The rows come from 6 hidden closed curves, with some noise, and rows from the same curve form a group. Each curve winds through 8 dimensions. The rows are also pushed far along 5 directions, which tell nothing about the answers.
(in the rows, 128 means zero)
Some rows, each with its group after it:
[144 114 143 107 155 115 118 152 124 140 167  97 125 128 141 122 120 147] -> Q454
[117  70 103 163 101 122 117 106 138 132 123 144 117 153 120 139 133 155] -> Q637
[123  79 127 121 130 151 157 134 100 134 118 112 124 110 115 129 168 102] -> Q407
[152  85 121 152 117 137 106 132 150 114 107 149 123 164 128 126 135 156] -> Q787
[134 129 102 161 121  97 181 128 103 126 127 115 159 148 132 119 119 101] -> Q454
[133 163 150 136 111  99 123 131 104 144 182  95 140 119 161 127 122 140] -> Q637
[130 131 145 141 158 113 105 115 133 127 136 165 116 152 108 149 121 138] -> Q454
[151  92 126 121  77 101  85 131  81 162 207  39 169 155 160 137 138 189] -> Q454
[111 134 143  65 152 153 189 133 107 126  99 151  90  36 117 149 169  29] -> Q611
[122 123 110 122 137 146 143 169  97  96 200  75 147 120 128 105 100 126] -> Q407
[145  93 119 224 136  78 169  95  94 158 157 127 129 118 149 186 136 103] -> Q407
[ 93  94 105 172 113 120 184 114 133 152 126 129 136 131 144 124 152 118] -> Q454
[133  96  30 206 127 116 193 141 171 109 126 123 172 161 141 117 116 143] -> Q637
[121 120 142 116 128 135 117 144 156  96 149 124 133 170 115  81 102 172] -> Q637
[164 154 145  46 117 153  36 194 125  89 168 111 127 141 138  95 107 175] -> Q637
[128 111 144 126 102 101  74 109 143 144 126 152 108 147 123 132 125 171] -> Q787
[129 136 132  93 112 152 108 137 135 101  93 130 109 117 118 112 122  99] -> Q611
[142 150  59 139 111 138 135 145 150  99  94 135 142 113 131 125 115 116] -> Q787
[ 96 149 112 109 166 172 150 133 175 109  92 171 111 102 100 117 140 122] -> Q611
[107 143 122 110 153 139 160 144 109 114 126 135 127 113  96 116 150  89] -> Q611
[102 142 125 137 107 113  99 109 114 130 131 150 122 136 100 129 132 144] -> Q637
[141 150 115  69 145 165 170 203 101  89 169 107 155 107 144  98 154  98] -> Q407
[159 146 166 145 143 107 117 150 127 115 179  96 129 153 157 119 127 133] -> Q611
[108 129 113  44 153 176 154 176  96 134 167  80 128  55 130 119 165 108] -> Q787
[172 105  78 156  96  83 152 150 112 137 193  40 178 123 183 134 106 140] -> Q787
[119 141  84 178 159 121 176 129 118 122 113 172 141 139 108 145 151 101] -> Q462
[110  74 152 133 119 119 108 109 104 147 151 139 114 155 108 139 152 155] -> Q637
[138 125 122  93 162 134 148 142 133 133 117 156 120 103 120 143 159 116] -> Q637
[109 151 178  56 130 174 139 142  83 146 189  67 116  51 159 140 167  96] -> Q611
[ 84 114 173  39 122 167 122 145 101 137 100 138  77  83 116  94 147  85] -> Q454
[139 105 121  80 120 146 154 151 102 150 176  30 140  71 169 130 143 119] -> Q611
[112 142 126 108 136 129 133 112 152 127  96 145 130 117  95 120 122 131] -> Q637
[121 109 146 135 122 124 139 118 135 119 128 155 112 136 130 134 134 110] -> Q454
[134 153 120 158 145 124 143 147 108 108 160 128 139 137 143 130 101 107] -> Q637
[ 79  50 106 139  66 114 161  71  85 194 121  90 128  82 126 160 174 108] -> Q637
[137 144  95 159 105 114 106 106 157 116  88 146 120 120 125 141 100 126] -> Q787
[108 130  27 123 114 181 171 141 162  98  68 153 174 132  96 112 152 130] -> Q611
[151 173  81 138 152 129 150 156 190  89  82 155 114  96 141 117 101  93] -> Q611
[ 92  93 118  81  94 172 151 120  77 138 132 115 139 107 111 135 167 109] -> Q407
[141 105 133 102 114 131 103 133 120 115 110 152 122 150 109 125 142 138] -> Q462
[162 193 100 205 170  93 156 138 157  98 176 118 173 159 140 137  91 150] -> Q611
[ 85  92 174 152 119 129 109  89  93 174 160 106 112 132 126 142 137 143] -> Q462
[ 99 108  90 151 102 127 118 132 112 129 148 108 150 150 101 106 142 161] -> Q787
[105 125 100 123 140 141 186 125 126 125  97 125 128 103 120 119 121  81] -> Q454
[103  62 130  93 128 177 132 127 128 149 110 110  96  88 114 128 178 135] -> Q407
[123  96 123 137  83 107 108 124 118 121 122 125 109 119 117 116 132 120] -> Q787
[121 128  65  98 127 153 131 165 126  92 125 124 156 133  77  97 152 148] -> Q787
[127 131 105 103 149 135 178 132 159 113  89 164 124 108 115 125 140 102] -> Q462
[129 118 104 134 140 167 167 146 159 116 121 123 145 139 143 117 157 132] -> Q611
[139 101  96 144 144  98 188 143 142 135 135 124 138 118 143 128 142 109] -> Q454
[ 98  76 120 145 101 129 158  84 117 157 137 115 136 132 125 156 161 129] -> Q454
[141 117  42 168 171 133 250 160 138 108  99 146 148 106 139 134 159  66] -> Q462
[185 193 206 181 136  64  69 114  92 116 171 140 108 137 154 166  80 104] -> Q407
[128 140 149 139 131 124 154 148  53 152 249  38 160 106 180 141 131 124] -> Q407
[144 117  85 154 135  81 155 124 134 129 120 138 146 127 106 138 137 125] -> Q611
[127 140 133 177 140  82 126  84 105 155 151 130 141 155 112 164 124 144] -> Q454
[125 138 157 151 113  84  97 111 129 149 149  99 105 110 150 125  85 131] -> Q454
[113 175 121  70 145 172  98 162 158 100  66 187  87 109 104 102 158 110] -> Q611
[ 98 132 113 127 158 133 139 145 144 121 123 138 124 135 104  95 111 131] -> Q454
[117 148 138  69 141 135 140 142 105 117 131 134 117  86 106 124 139  94] -> Q637
[124 102  81 104  83 156 110 148 133  99  75 168 131 150 110 105 143 131] -> Q787
[ 97 113 146 102 114 127 106 132  98 131 143 116 107 119  95 101 138 131] -> Q462
[106 120  91  62 143 204 166 183 177  85  98 118 119 101 124  72 148 108] -> Q611
[160 156 170 104 135 160  95 141 116 118 179  85 138 147 163 133 112 165] -> Q407
[128  88 159 195 111  79 128  63 107 182 155  98 114 126 147 177 131 140] -> Q787
[126 161 126 124 157 138 165 143 120 134 167 108 137  87 147 142 149 112] -> Q611
[141  44 149 112  91 138  58 107 120 148 150  69 131 147 109 134 135 196] -> Q787
[151 111 112 192 118  78 204  99 125 157 136  96 151 110 182 163 115  86] -> Q462
[101 152  96 100 116 153 132 163 119  90  97 158 139 142  93  78 124 112] -> Q462
[119 131 109 139 161 130 140 151 154 104 122 143  93  93 115 116 116 101] -> Q462
[132 143 173 119 146 137  98 156 120 108 174 111 133 178 133  89  98 168] -> Q462
[ 74  52  89  78  84 177 155 117 142 152 106 108 123  93 121 119 181 132] -> Q454
[131 122 131 132 132 128 114 119 106 117 122 139 126 138  87 134 141 130] -> Q407
[130 153 151  95 146 149  84 122 137 117 117 179 109 131 105 150 137 140] -> Q462
[ 96  42 137 101  69 119  88  94  99 159 154  82 146 165  81 114 154 196] -> Q637
[146 114 157 139 129 118 134 125 139 123 153 145 122 139 154 141 120 132] -> Q407
[108 144 217  77 113 140 115 100 110 168 150 133  67  43 183 166 143  85] -> Q407
[114 110 136 122 116 129 132 147 135 118 118 125 112 128 132  88 113 116] -> Q462
[143 120 129 145 104 107  97 136 101 120 152 102 119 108 124 132 129 121] -> Q787
[136 144   7 144 151 117 207 196 137 102 184  75 192 113 139 103 141 139] -> Q637
[124 125 119 104 123 126 151 123 152 129  54 195  79  71 125 142 156  71] -> Q462
[125  69 168 129 119 139 130  96 115 144 146 124 116 138 134 152 134 139] -> Q407
[127 126  39  98 123 165 136 185 169  77  90 176 139 134 108  93 146 139] -> Q637
[126  95 148 104 115 138 109 126  71 139 151  98 123 117 104 138 160 128] -> Q407
[111  61  56 159 103 109 219 103 100 158 113  80 177 125 120 138 152 101] -> Q454
[ 96 123 116  62 145 173 114 175 116 106 132 153 110 105  89 104 166 122] -> Q462
[112  98 131 123 109 132 112 107 126 173 115 143 110 108 152 156 150 136] -> Q787
[107 142  91 143 140 159 135 143 151 109  93 171 132 153 111 106 133 140] -> Q462
[141 153 127 164 128 102 132 150 122  92 176 128 136 129 147 122  79 106] -> Q407
[136 100 120  92  72 126 105 141  68 140 179  58 164 142 153 122 115 144] -> Q787

New rows, each followed by its group:
[125 155 102 186 154 114 191 128 117 143 121 153 130 106 157 154 142  80] -> Q462
[110 132 125 124 147 125 108 125 141 122 172 105 136 149 102 118 113 174] -> Q454
[125 154 108 136 161 109 114 144 154 116 102 166 114 126 108 113  96 120] -> Q454
[144 201 128  91 139 149  99 171 132  80 117 173 141 158 119 101 107 133] -> Q462
[146 177 122  91 126 156 138 177 145  91 185  88 151 113 180 104  97 135] -> Q407
[127  72 156 161 123  90  72  94 157 144 146 102 119 183 100 114 103 205] -> Q611
[124  77 109 211 124  64 222  88 131 159 153 106 151 133 145 147 137 114] -> Q637
[104 165 204  53 144 131  74 137  89 142 144 128  79  99 108 108 125 124] -> Q454
[125 108 134 137 116 133 135 133 134 125 134 118 135 159 126 113 170 137] -> Q611
[115 140 132 145 151 131 156 136 112 109 156 115 122 103 125 125 105  91] -> Q407
[135 108 103 164  86 129 146 112 135 126 112 117 158 149 140 136 154 124] -> Q611
[125 148 128  66 174 163 144 144 157 107  56 210  83  95  92 130 167  90] -> Q611
[ 98 131 133 150  92 115 117 111 127 127 129 142 105 118 133 118 115 122] -> Q637
[ 82  34 119 107 112 144 163 108 106 166 125 130 125 130  99 132 199 142] -> Q637
[142 128 252  90 113 120  46  85 113 157 143 119  58 101 147 162 132 127] -> Q611
[117 119 161  73 132 193 112 153 140 126 132 120 110 118 146 113 163 139] -> Q611
[108  89 109 144 117 142 142 125 148 138 116 138 117 122 141 127 138 129] -> Q637
[140 119  78 154 114  84 197 138 129 139 132  89 143  90 149 132 170  83] -> Q611
[111 168 120 125 172 143 126 131 134 115  70 209  95 106  94 137 125  85] -> Q611
[114 119  97 184 149  99 191 115 164 144 101 155 114 100 147 140 126  86] -> Q454
[100  91 164 120 132 138  67 119 148 131 125 145  66 118  98 115 129 151] -> Q462
[ 90  35  98 135  97 123 195 126 106 161 133 111 128 113 130 119 191 112] -> Q787
[ 74  83  97 107 111 160 205 124 105 146  62 153 108  72 115 120 176  46] -> Q462
[144 124 173  99 106 130  72 116 104 135 141 126 105 119 129 148 138 145] -> Q407
[145 183 109 167 198 111 174 130 134 100 100 177 118 103 117 154  78  60] -> Q611
[100 110 122 158  95 151 119  99 156 123 104 119 139 167 112 111 139 151] -> Q611
[ 95 181  94  91 149 157 120 181 134  94 164  95 151 141 103  63 103 162] -> Q454
[140  98  86 145 103 128 110 147 129 143 176  73 180 175 161 118 117 200] -> Q787
[138 152 134 169 121 100 126 102 175 113 127 113 123 131 130 126 109 132] -> Q611
[ 99  69  87 137  83 151  90 130 112 129 137 104 154 172  94 108 144 178] -> Q462
[112 119 134  48 109 162 155 173  66 130 147  81 135  97 142  94 155  91] -> Q454
[152 140 133 122 151 152 156 118 152 107  83 162 105 105 136 152 128  89] -> Q407
[162  93 103  84 117 173  99 164 136  93 132  96 157 165 122 108 119 173] -> Q787
[148 133 123 159 151  96  70 117 184 104 111 174 100 147  99 137  80 158] -> Q637
[111  46  24 151 129 110 214 132 105 161 149  95 180 118 105 149 197 133] -> Q637
[ 70  77  70 111 124 162 140 144 175 102  91 179 114 145  67  82 155 157] -> Q637
[110 135 184  20 120 162  14 141 138 109  93 177  66 114  69  98 134 157] -> Q611
[155 152 131 148 176 118 157 122 129 115  83 200 107 105 123 169 115  64] -> Q611
[115 138  98 161 106 102 135 115 110 126 142 131 156 155 109 127 130 146] -> Q637
[ 87 148 161  86 110 153  81 117 129 140 113 116  93 113 118  97 108 143] -> Q454
[141 155 104 104 170 122 135 133 132 125 101 145 117  96 112 148 112  97] -> Q454
[117 120  86 108 140 159 173 166 150 122 110 147 132 110 144 110 160 116] -> Q462
[132 126 134 124 128 132 159 137 123 103 135 134 148 146 120 116 129 109] -> Q407
[112  66 145 153 116 121  90  65 167 158  95 156  92 138 102 162 142 168] -> Q462
[ 92 148 119  75 116 171 123 138 130 102  82 183 126 140  84  95 147 128] -> Q637
[131 137 157 112 137 127 194 130  76 128 155 116 128  80 153 154 139  44] -> Q407
[152  70 168 109  97 135 111 121 117 140 158  69 124 125 157 134 128 145] -> Q407
[138 127 127 115 105 104 116 142  93 128 180  78 140 124 136 122 124 140] -> Q787
[107  91 124 146 116 146 137  93 141 139  87 126 120 136 115 134 134 124] -> Q611
[121 141 120 142 156 150 176 136 140 116 161 101 140 117 151 128 111 122] -> Q407
[129 133 126 138 117 146 140 142 154 111 163  95 160 156 159 104 106 159] -> Q407
[141 161  89 146 133  90 159 122 138 118 121 139 168 144 105 128 128 138] -> Q637
[127 130 122 133 166 128 156 125 111 130 110 142 115  97 118 148 110  80] -> Q611
[150 130 131 138 104 111  72 149 114 102 158 106 124 133 118 114 112 146] -> Q787
[125  94 150  63 127 167  98 153 133 117 155 103  99 102 128 112 135 153] -> Q407
[116 114  47 106  95 185 176 154 150  97  79 136 169 130 116 105 180 114] -> Q611
[167 155 136 112 165 136 155 176 111 119 171  85 137 116 187 123 103 107] -> Q454
[123 125 154 139 116 113 168 118 117 139 116 150  98  83 165 142 128  63] -> Q637
[ 98 110 139 187 136  97 181  37 151 165  63 178  99 105  97 183 167  85] -> Q611
[123 139  97 103 159 140 134 170 126 120 140 116 156 162 107  88 131 168] -> Q454
[111 146 106 152 135 102 109 121 148 127 134 154 113 120 107 132 125 148] -> Q637
[100 104 100 126 131 133 150 121 122 132  82 161 127 131  93 123 136 101] -> Q454
[137 131 140 124 136 125  89 129 118 135 156 128 116 128 125 148 143 154] -> Q462
[136 124  98 115 139 134 176 132 134 138 125  91 130  70 148 141 133  96] -> Q611
[173 163  54 140 164 116 221 164 159  83  94 156 166 110 141 131 115  69] -> Q637
[120 116 120  91 100 118  98 144 100 128 148  74 134 125 105 101 139 140] -> Q611
[160 143  94  89 115 129 130 182 123 108 166  77 145  95 173 114 107 119] -> Q787
[105  98 140 116 130 146 165  96  92 157 116 142 130 105 108 164 184  99] -> Q611
[108 190 155 179 156  84 107 104 128 136 161 128 116 136 120 128  80 136] -> Q454
[155 130 144 185 122  83 137 104 112 126 152  90 163 169 116 134 118 135] -> Q407
[132 125  99  76 147 191 161 197 100  90 166  88 128  76 154 110 124  89] -> Q407
[118 158 147 169 125 105  88  75 166 134  29 220  80 142 107 141  93 116] -> Q454
[120 123  92 102 111 153  98 144 177 112  86 165 118 135 127 105 116 155] -> Q787
[146 120 135 219 150  44  97  76 149 140 111 205  92 143 104 185 106 123] -> Q637
[ 91 101 128 132 107 136 129 116 109 135 114 159 111 123 112 128 144 108] -> Q637
[128 132 103 146 138 135 187 143 139 120 124 133 150 127 149 120 128 108] -> Q637
[109 145 216  52  90 153  71 113 107 133 134 130  89  95 134 127 124 111] -> Q407
[134 188 172  92 127 130  64 138 120 113 154 120 115 133 129 112  96 155] -> Q462
[121 111 104  29 150 194 100 165 151  98  97 144 122 121  81 106 148 151] -> Q637
[114 147 176 119 101 126  39  83 161 116  90 173  91 171  91 119  92 176] -> Q454
[134 150  85 115 160 143 182 175  91 116 142 126 156 106 130 130 150  85] -> Q611
[136  92  56 130 125 129 144 145 146  95  99 151 150 147  90 121 128 129] -> Q637
[163 207  76 197 165 103 157 145 183  84 155 117 183 173 150 115  59 159] -> Q462
[ 94 137 116 174 131  88 152 105 104 163 168  94 143 124 123 131 125 136] -> Q454
[116  84  72 122  80 136 161 134 111 131  80 160 134 121 128 128 171  94] -> Q787
[159 184 127 175 129  76  75 110 141 121 132 145 118 123 136 159  72 129] -> Q637
[166 187 109 134 139 148 140 178 170  58 122 130 140 142 154  98 102  99] -> Q611
[149 130  64 136 117 113 171 131 106 124 105 134 158 101 134 159 130  77] -> Q787
[ 90  67 134  79 126 144 146 114 131 145  90 131  99 107  83 115 184 115] -> Q611
[139 151 133 172 144 115 149 103 146 134 114 166  87  70 163 179 111  81] -> Q407
